The first 6 rows are patterns. Each new row is the sum of 2 different patterns, raised or lowered, with some noise. Before adding, each is slid sideways (what falls off one end comes back at the other) and multiplied by a number that may be negative. Names go in the order of the patterns.
Known rows, each followed by the names of its patterns:
18 23 -22 -16 15 10 -8 13 16 -10 -8 -21 3 17 -8 -4 31 -23 33 -9 -25 20
 20 -19 3 -8 24 3 -6 0 -17 => (1)
12 18 -2 2 25 1 -12 7 -9 -15 17 -2 9 18 -11 -4 12 5 -8 2 6 8 -17 0 -6
 -15 -8 2 8 6 35 => (5)
-6 -20 1 12 4 4 -12 -23 -11 5 -6 -2 -3 5 7 27 11 57 -7 -11 5 -14 31 -6 0
 6 -8 18 -19 15 -1 => (2)
-29 5 -13 8 18 11 -19 -6 -3 -5 -5 20 15 -7 -6 -24 -27 6 -12 -16 7 9 20 6
 12 -23 -18 -2 20 15 12 => (0)
-7 32 -1 30 -20 13 -17 5 18 -4 -5 -14 4 23 -13 10 0 17 -7 19 -2 24 -1
 -22 -32 -4 -7 25 -16 17 -7 => (3)
-1 11 20 8 7 -2 -8 3 -20 4 31 -13 4 -7 -9 1 -5 -13 -34 -36 -10 -28 8 -11
 2 10 -7 -7 17 -27 23 => (4)

New rows, each followed by the names of its patterns:
-18 22 25 7 5 19 -8 -18 -35 -15 -38 -8 -24 -9 2 -16 35 12 23 -25 30 -40
 30 19 9 16 -3 13 22 -19 14 => (3) (4)
2 -48 -29 13 -16 -19 -4 10 -31 -12 -39 1 -1 -38 -42 11 -45 31 -36 -30 -2
 -2 -15 -14 -5 -7 -6 -34 -14 -22 -1 => (1) (3)
-31 29 -2 -8 -36 15 9 -1 -30 -18 4 17 -2 -10 -23 29 2 0 -14 24 -15 -38
 -25 -1 6 16 -33 18 -8 -35 44 => (1) (3)
-22 -30 1 -20 23 -20 0 -25 -8 -13 -6 -4 -6 -23 14 -13 -10 9 -2 -24 -20
 -20 -40 -26 -47 7 -6 -21 -18 -62 -1 => (2) (0)
-18 -45 -15 -5 -33 -53 -30 -29 12 -31 -27 -26 -35 -56 5 -45 -16 -3 -36
 -54 -22 -22 -15 -25 -6 -26 -15 0 -44 -48 -23 => (1) (0)
33 62 0 17 -3 5 10 33 21 -12 -31 -3 -17 49 5 31 23 -2 3 51 -3 45 21 33
 24 15 31 21 31 43 -6 => (0) (4)
-2 31 -14 -3 8 -6 9 9 -14 -28 -20 -4 -27 10 -3 9 -1 -4 -8 6 -25 23 7 15
 41 16 19 0 -3 20 -14 => (5) (4)
12 20 14 3 15 -1 -10 16 9 -4 13 3 10 19 -11 -6 -4 -1 -42 8 13 6 -4 -19 0
 -11 -9 9 -4 19 21 => (5) (2)
-23 -34 -21 -46 7 -32 -40 -9 -1 -27 6 -14 49 -25 -35 -16 -45 20 -10 -36
 -25 -17 4 -44 2 -10 -33 -44 -34 -7 -4 => (1) (2)
-65 -7 -60 -39 -49 -57 -64 -59 -36 -31 -29 -7 -50 -63 -21 -52 -42 -47
 -48 -46 -16 0 -11 -49 -30 -58 -14 -48 -42 -42 -50 => (0) (4)
0 -9 -21 10 -18 -11 16 28 8 -13 -22 3 -30 -4 4 -21 4 7 23 4 8 -6 6 1 -10
 15 -15 -35 24 -13 5 => (5) (3)
-12 -45 -19 -52 8 -11 -23 -34 -21 -9 -20 0 -10 -42 -15 -40 -16 -19 -19
 -35 5 -52 5 -10 -14 -1 1 -50 -4 -36 5 => (1) (3)
27 43 28 29 31 40 22 21 26 16 20 -11 39 2 18 30 3 28 37 18 12 12 33 5 20
 11 31 -9 20 -3 6 => (5) (3)
2 5 -15 -3 -21 -50 -24 -6 -39 3 -2 0 5 -16 9 17 -19 36 7 8 12 2 -27 -13
 -25 4 -22 -20 27 -2 -3 => (5) (4)
9 36 7 6 14 -2 28 -13 15 55 33 -18 -8 13 31 -3 39 15 19 3 18 29 24 -8 45
 -34 10 48 3 19 61 => (1) (0)
5 -42 1 -21 17 2 -17 -12 -12 -8 30 -29 -14 20 7 -10 4 3 -14 -27 -23 16
 -1 -11 -15 15 -27 19 -23 -53 -12 => (1) (4)
35 8 46 23 37 15 14 15 21 29 1 15 15 26 41 -3 9 10 38 7 34 15 43 23 21
 -2 60 7 33 10 24 => (2) (3)
22 13 -4 28 59 38 34 -13 32 30 24 52 37 20 15 37 21 38 45 24 -5 17 -3 18
 20 27 5 28 59 45 54 => (0) (3)
43 19 56 46 20 25 24 36 35 28 54 55 51 54 19 29 32 30 17 33 46 55 27 63
 -4 18 23 36 40 39 10 => (0) (4)
-4 -7 10 37 7 47 19 -21 32 -13 11 13 18 -5 -1 13 6 18 -2 0 -24 17 29 -8
 -4 6 -8 -12 18 11 -4 => (1) (2)
1 1 -56 -26 -23 9 -28 24 3 2 10 17 -8 -23 -24 32 6 11 -45 11 -32 9 -6 12
 4 28 1 2 -30 35 -2 => (0) (3)
-3 -20 8 33 0 29 -18 -9 -33 8 20 15 18 -21 12 33 -22 -1 -20 8 -21 36 12
 22 -22 -38 -45 20 -15 33 -26 => (0) (3)
39 16 5 -7 -12 19 6 22 4 -27 6 33 5 24 28 8 26 36 13 83 14 -5 17 11 47 7
 11 38 10 42 13 => (5) (2)
-14 7 2 -12 -17 18 9 11 -12 5 -24 -27 -2 5 27 29 26 21 29 -8 -7 5 -5 -21
 26 6 -12 -2 -16 -3 41 => (5) (0)
-13 19 9 15 14 12 22 5 20 11 -9 13 23 -11 -11 23 -5 1 26 3 16 12 -2 4 10
 -11 27 -28 10 18 -19 => (1) (5)
-10 -28 0 11 12 29 5 -2 -17 7 28 19 16 -26 -44 -11 14 30 -8 22 1 -22 17
 9 34 7 39 -18 18 34 -7 => (0) (3)
3 -26 14 -22 -9 14 10 11 18 -42 -1 -8 8 -4 -23 7 -37 7 -30 11 3 -25 -4
 22 -10 15 -29 -12 1 9 -33 => (1) (3)
-30 -8 -5 -29 -27 -34 -5 -33 -8 -16 -21 -6 15 4 -4 -30 -3 -2 -13 -34 -3
 -34 -22 -17 -16 6 21 -20 -12 -20 0 => (5) (3)
-17 -5 -41 -16 -26 -15 0 6 5 -7 -28 14 -20 -8 -15 -47 -45 -49 -12 -22 -1
 -41 -29 0 -16 6 -4 -48 0 -30 -30 => (5) (3)
11 0 -5 31 -22 40 -1 -1 33 69 -21 -4 1 16 31 -9 3 -9 15 41 -34 0 18 7
 -21 17 29 -3 -1 -27 -13 => (1) (2)
-10 -18 -13 -47 -23 -26 -30 1 -4 -9 -9 -18 -17 12 -13 14 -13 3 7 -2 -7
 -16 -34 -16 -64 -2 21 -23 4 -36 -11 => (2) (4)
4 20 33 15 1 19 -9 2 43 10 42 12 13 15 35 -16 56 -17 4 10 -8 -12 53 -2
 36 -15 5 46 14 56 -20 => (1) (3)
-3 -4 7 7 31 -18 6 13 14 -19 19 -11 9 7 -28 -29 5 -18 17 -11 15 -18 -8
 32 1 14 -25 5 -30 -4 15 => (5) (3)
7 -21 4 -18 -36 2 -3 -17 3 2 35 7 18 -8 -9 -1 12 11 -18 -36 -11 -10 6 -2
 11 -7 -11 7 10 -19 23 => (5) (0)
4 -8 -10 -3 -10 25 37 23 8 -31 14 -16 20 28 -18 -2 -20 23 -7 13 -8 -37
 -4 -42 22 10 -22 28 -33 8 -13 => (2) (3)
20 -1 30 19 42 24 21 7 7 21 32 30 30 21 7 37 28 13 11 10 23 39 51 94 16
 -5 15 -1 76 12 33 => (2) (0)
16 -4 18 32 -31 39 -15 -36 35 19 -10 19 -16 22 15 0 -6 -14 22 31 -35 -14
 11 -1 -13 15 23 -4 23 -9 19 => (1) (5)
-28 -33 -4 -23 -25 -5 -27 -11 -7 -46 1 -7 -19 -12 -8 -9 -12 14 18 -3 -6
 -25 -14 -32 -32 -10 -5 -28 33 -28 -3 => (5) (4)
37 36 7 16 47 1 38 16 51 42 38 46 31 17 20 2 -6 39 -2 30 18 -7 25 32 7 7
 11 2 6 23 -2 => (5) (4)
-39 -9 -8 -6 -13 10 -40 -3 4 4 8 4 -39 3 -11 -1 -6 -39 11 -29 17 -2 16
 -12 -28 -9 -36 -6 -27 -22 2 => (5) (3)
21 -11 -17 -10 -19 -1 -12 -5 10 7 16 25 16 -12 0 10 22 13 11 -56 -2 -24
 14 19 -7 -15 8 -5 7 11 10 => (5) (0)
-42 -28 -49 -47 -6 -54 -45 -50 -43 -29 -36 -19 -60 -55 -47 -61 -7 -46
 -44 -19 -51 -55 -5 -64 -6 -21 -34 -20 -17 -25 -46 => (5) (4)
11 18 25 41 19 54 18 29 46 1 32 -9 18 16 62 40 14 -2 5 22 71 28 32 20 6
 15 38 22 3 18 -22 => (2) (0)
33 13 -21 -12 -10 13 24 13 4 -30 5 12 6 -16 26 4 -21 5 32 -3 -3 -13 9 0
 -17 5 33 2 53 -11 -10 => (1) (0)
24 13 61 -12 18 12 8 45 11 15 14 -2 24 -16 22 30 -4 -1 6 12 13 8 -6 -29
 -22 6 -13 13 1 14 21 => (2) (4)
17 7 19 -9 32 58 -8 10 22 17 13 23 18 -16 -16 -4 -5 35 4 17 44 -3 33 26
 -20 49 29 14 34 19 39 => (1) (4)
6 -9 40 5 16 0 -2 9 35 45 26 32 18 -3 19 22 11 42 32 -3 37 28 14 20 -12
 6 12 39 25 18 0 => (5) (0)
25 49 48 30 47 28 36 54 3 17 27 -7 62 -8 20 11 -5 22 -1 29 25 11 23 15
 -3 33 16 16 10 9 25 => (2) (4)
18 34 32 -13 -2 25 34 26 21 11 23 13 41 43 27 -6 7 -19 2 -4 38 30 -12 12
 10 -12 33 23 -13 28 17 => (5) (0)
-9 -40 -26 7 -31 -32 -20 0 21 -12 -2 -8 -46 13 1 -17 17 -23 -21 -22 -9
 25 2 -33 -16 -28 -1 1 -9 -9 -5 => (1) (0)
-30 12 18 22 -10 7 -10 16 -10 -1 -10 -31 5 -27 15 -11 18 2 6 12 45 7 -10
 -13 2 14 -4 -13 11 -20 14 => (2) (3)
15 -8 -15 2 -26 -33 -23 -16 -33 4 8 -14 -35 -33 -13 11 -12 8 -14 -30 -28
 -1 -34 -19 -22 -8 -33 -44 -8 0 2 => (5) (0)
22 -24 18 -9 -19 -6 -26 -1 -15 -54 -27 -17 9 -22 7 16 -21 -19 -10 -25 27
 -13 -1 36 -18 28 -16 -34 14 -6 -19 => (1) (4)
-2 -46 -3 -22 18 -13 3 -25 -27 3 -4 7 -9 -19 12 7 2 21 -2 -29 2 -34 18
 12 25 3 -2 -13 -3 -9 2 => (2) (3)
-11 19 -35 5 -4 -8 31 -19 -6 2 17 -29 -11 14 -18 -21 -4 5 28 -15 -12 3 9
 -35 28 -32 19 17 -36 -42 10 => (1) (3)
-19 2 -7 -3 -5 -41 -5 32 -28 16 -40 16 -27 -13 3 -30 -7 -10 -27 -4 -15 2
 -20 13 -8 -3 -21 -6 -12 -23 -51 => (1) (3)
-3 -12 -4 -22 7 18 16 -19 13 -14 -1 -15 -34 -23 -15 -29 7 -39 -16 -23
 -31 -4 -14 26 -12 -27 9 -28 -25 -6 -19 => (2) (4)
41 7 20 -21 0 23 2 6 -9 -25 8 26 -14 -1 21 -19 -16 18 10 11 -1 -9 13 -10
 -25 15 -37 2 22 -11 -11 => (1) (5)
-33 -25 -9 26 -15 -14 -24 13 -9 3 7 -54 -22 -36 26 -8 17 -35 -21 -15 3
 18 -4 -43 -1 -19 -12 -27 13 -14 -12 => (0) (3)
-25 -14 -18 33 34 -12 -37 18 -2 -1 27 23 -25 -12 -23 -2 11 9 8 23 -27 12
 -31 -19 9 6 -11 9 8 27 13 => (1) (0)
-25 9 14 9 15 -35 9 -11 -13 -16 -50 -16 -42 20 -6 1 -33 -38 -20 14 -7 -4
 -34 -19 -28 3 -19 -4 -22 -7 -44 => (0) (3)
24 4 -1 1 -36 6 -5 11 -9 39 -19 16 -2 -15 29 16 -28 14 -10 23 -7 2 -10
 -9 0 22 0 12 18 16 -21 => (1) (3)
-14 12 42 8 26 -10 26 -7 30 20 37 -4 -13 -21 3 -1 44 6 19 0 -12 19 13 26
 -19 25 0 26 29 13 -11 => (0) (3)
-67 15 -3 -7 -7 -20 -16 -1 -28 4 4 41 -11 6 -20 27 -19 -5 0 -35 6 -12 24
 -18 18 -5 -17 -3 -3 -11 -16 => (2) (3)
22 -30 -42 5 -9 6 -32 -33 4 -20 1 -38 -22 -12 1 -43 -18 14 8 -19 3 -29
 17 -29 -17 0 -37 -34 -21 -15 -16 => (1) (3)
25 16 10 -19 23 -3 -1 29 -35 6 -24 7 -10 13 3 -3 7 24 14 -18 -3 12 4 12
 -8 15 0 31 12 13 41 => (3) (4)
17 -7 -21 -11 14 -22 -29 -36 -34 -17 19 -16 -27 -24 -25 -34 17 -11 -12
 -30 -48 -26 11 -17 -17 8 -29 -14 -37 -29 1 => (1) (0)
28 11 18 8 -7 7 24 29 34 14 34 11 37 17 45 10 7 2 18 17 7 2 1 0 18 -2 27
 7 20 -7 -10 => (2) (4)
-16 -36 -13 7 -32 5 -32 -23 19 -17 -21 26 -15 46 7 25 0 -8 8 21 10 17
 -46 9 19 -2 25 6 -25 -3 -7 => (0) (4)
26 -13 27 -15 9 -3 -7 20 -24 0 -20 -8 -4 -2 20 8 -7 -13 20 1 11 11 12 33
 5 25 1 17 5 -31 -22 => (3) (4)
